The groups are shells around one centre, one inside the other: the same stretched ball of 5 dimensions in 8 sizes.
(in the rows, 128 means zero)
Known rows, each followed by its group:
[116 123 114 153 120 142 170 127 133 122 132 150 119 111 169] | B
[ 86 148 109 141 129 138 112 107 143 103 136 139 129  76 148] | B
[127 117 146 143 143 111 119  95 128 132 133 158  83 127 137] | N
[ 73 142 117 145  98 143 208 127 138  95 125 159 138  66 168] | E
[116 117 154 126 125  96 130  75 115 113 151 181  66  95 121] | Z
[ 57 142 147 119 110 108 135  86 120  84 160 173 123  32 122] | B
[ 65 150 168 117 131  88 114  62 138  94 124 174  82  63 104] | Y
[ 81 124 189 126 144  85 105  78 119 120 140 171  98  88 106] | N
[ 75 147 110 146 110 146 174 124 143  98 126 147 141  69 165] | Z
[ 70 133 153 123 129 105  92  86 114 100 170 162 128  49 115] | W
[114 123 124 142  98 128 217 111 129 107 126 178  85  99 163] | Z
[ 71 141 151 121 131 102  90  78 124  97 157 163 113  53 113] | R
[107 124 133 133 140 116  77  93 118 117 169 151 113  84 128] | E
[ 80 148 109 130  97 131 172  99 135  82 141 167 109  50 150] | E
[ 88 139 123 146 124 136 151 116 140 110 126 147 128  87 155] | R
[115 123 139 125 136 103  78  75 116 112 168 165  83  85 117] | E
[ 52 146 172 125 147  97  80  81 133 105 137 153 128  60 107] | W
[ 58 134 167 122 107 101 170  91 119  92 146 182 116  46 125] | Y
[112 117 161 143 142 107 136  99 128 132 125 161  92 123 135] | N
[ 74 131 146 133 104 117 186 106 123  98 142 175 119  62 144] | W
[ 71 149 161 130 145 101 100  78 146 108 115 155 100  83 116] | N
[132 116 121 141 117 125 158 103 123 118 145 167  82 110 152] | R
[ 79 122 176 120 120  89 137  79 110 104 158 185  97  63 112] | E
[ 44 145 197 124 153  83  87  74 136 110 121 159 119  68  98] | Y
[ 97 145 130 137 133 118 125  88 148 108 115 153  89  96 137] | A
[ 95 123 183 129 137  87 137  77 126 121 124 177  75 104 115] | A
[ 71 134 157 125 111 104 161  89 122  96 143 178 106  58 128] | A
[ 95 143 128 138 137 122 109  93 143 110 127 148 104  92 136] | R
[140 114 129 150 113 125 208 109 133 126 112 173  63 137 165] | B
[119 112 157 142 141 108 126 100 121 134 139 161  95 121 135] | Z
[ 86 142 123 121 126 114  81  78 123  93 168 159 108  51 120] | Y
[ 89 125 188 117 151  74  66  58 116 117 152 173  79  84  90] | Y
[ 95 123 127 140 103 132 187 119 119 105 151 168 125  75 158] | B
[ 96 146 125 138 122 123 155  93 150 103 108 159  86  94 145] | A
[ 97 124 185 137 150  90 126  83 134 131 110 166  81 121 118] | Z
[ 83 129 172 134 118  99 188  92 132 110 112 181  87  93 132] | W
[ 56 138 190 122 148  85  87  74 127 110 137 163 115  67  99] | W
[ 92 132 157 135 117 106 185  91 136 109 110 177  80  97 138] | R
[104 136 124 151 124 135 175 117 147 118 106 151 107 113 162] | A
[ 74 154 117 140 122 135 141 107 149  97 121 146 127  71 149] | N

New rows, each followed by its group:
[ 38 157 140 122 114 117 126  92 132  79 149 159 144  22 125] | E
[ 70 152 143 130 115 112 164  86 146  92 111 168  94  69 134] | W
[ 34 158 169 116 128  95 107  72 136  84 134 165 122  33 105] | E
[ 86 138 155 143 140 113 138  99 144 120 107 153 106 106 136] | R
[116 126 155 133 144  99 106  77 131 123 128 165  69 115 121] | A
[ 87 151 122 137 129 125 128  93 150 102 117 150 102  84 140] | N
[136 123 134 143 137 115 136  90 138 127 118 161  62 133 142] | W
[ 47 149 174 117 135  89  94  69 130  93 141 167 113  45 101] | W
[114 120 156 129 121  98 155  79 123 113 134 183  62 101 127] | W
[ 55 134 210 119 149  71  94  66 124 113 131 174 101  72  90] | Y
[ 92 137 108 136 115 136 129 107 126  98 159 152 128  63 149] | N
[ 39 158 135 136 116 130 151 111 144  88 126 149 157  42 143] | Y
[ 41 156 163 116 135  95  81  70 133  87 145 160 123  33 101] | E
[107 136 153 140 143 106 132  84 149 122  98 159  70 123 131] | Z
[ 85 140 112 139  95 137 203 114 136  92 130 167 115  67 163] | W
[127 107 138 137 124 114 133 100 108 123 166 169  94 102 140] | E
[105 143 130 135 145 114  86  80 144 112 126 149  85 100 127] | Y
[124 120 152 135 138 102 124  82 128 125 131 169  66 119 128] | R
[ 76 143 155 141 134 115 150 100 148 113 102 155 110  96 138] | R
[114 125 116 134 121 125 119  98 119 108 165 160 104  81 142] | N
[ 68 151 119 139 102 136 191 112 145  89 119 160 124  61 158] | W
[ 64 136 150 134 137 116  98 103 124 108 155 148 148  60 127] | E
[ 58 148 160 130 120 107 163  91 142  97 112 168 110  66 129] | R
[119 133 117 136 128 122 119  89 134 110 139 157  83  98 140] | A
[ 85 145 130 132 140 118  77  88 136 105 146 145 117  73 126] | Z
[ 53 153 160 129 151 105  70  84 141 105 132 144 132  63 111] | Y
[112 134 114 147 134 135 123 108 140 118 130 143 109 107 152] | W
[140 116 119 150 125 130 163 111 131 128 129 159  81 132 161] | N
[ 69 126 179 132 144  98 102  95 119 120 147 158 131  78 116] | Y
[ 86 140 122 146 107 137 197 119 142 103 117 159 120  84 164] | R
[153 112  99 153 109 143 194 122 128 124 135 163  80 131 177] | Y
[104 126 154 149 128 117 187 109 142 126  98 163  91 125 151] | W
[ 79 128 168 123 140  95  81  79 115 110 163 164 113  67 108] | N
[113 132 131 126 136 107  83  73 126 108 155 162  78  87 120] | E
[ 97 132 126 127 112 116 138  88 121  96 157 171  96  65 135] | A
[ 88 149 137 143 126 121 166  97 156 108  92 156  91 103 146] | W
[ 68 154 153 132 151 107  79  81 149 108 118 144 113  80 116] | Y
[ 90 145 105 135  92 136 201 105 138  86 129 170 100  65 161] | Y
[ 52 156 142 129 114 116 152  91 143  87 122 162 120  49 133] | N
[ 52 138 171 133 132 107 132 101 128 107 135 159 140  63 125] | Z
[134 126 120 144 122 124 163  98 138 119 119 164  66 124 153] | A
[ 56 147 172 123 126  94 139  77 137  96 120 172 101  62 115] | A
[141 108 128 154 121 131 190 121 127 134 125 163  86 139 167] | Y
[123 127 118 145 108 130 201 107 138 112 116 170  76 113 163] | A
[ 63 134 162 120 123  99 115  84 115  97 162 171 122  46 114] | N
[ 91 134 108 136 105 137 156 112 123  95 160 160 128  59 154] | W
[ 47 150 180 119 142  88  89  70 135  98 132 163 113  54 100] | W
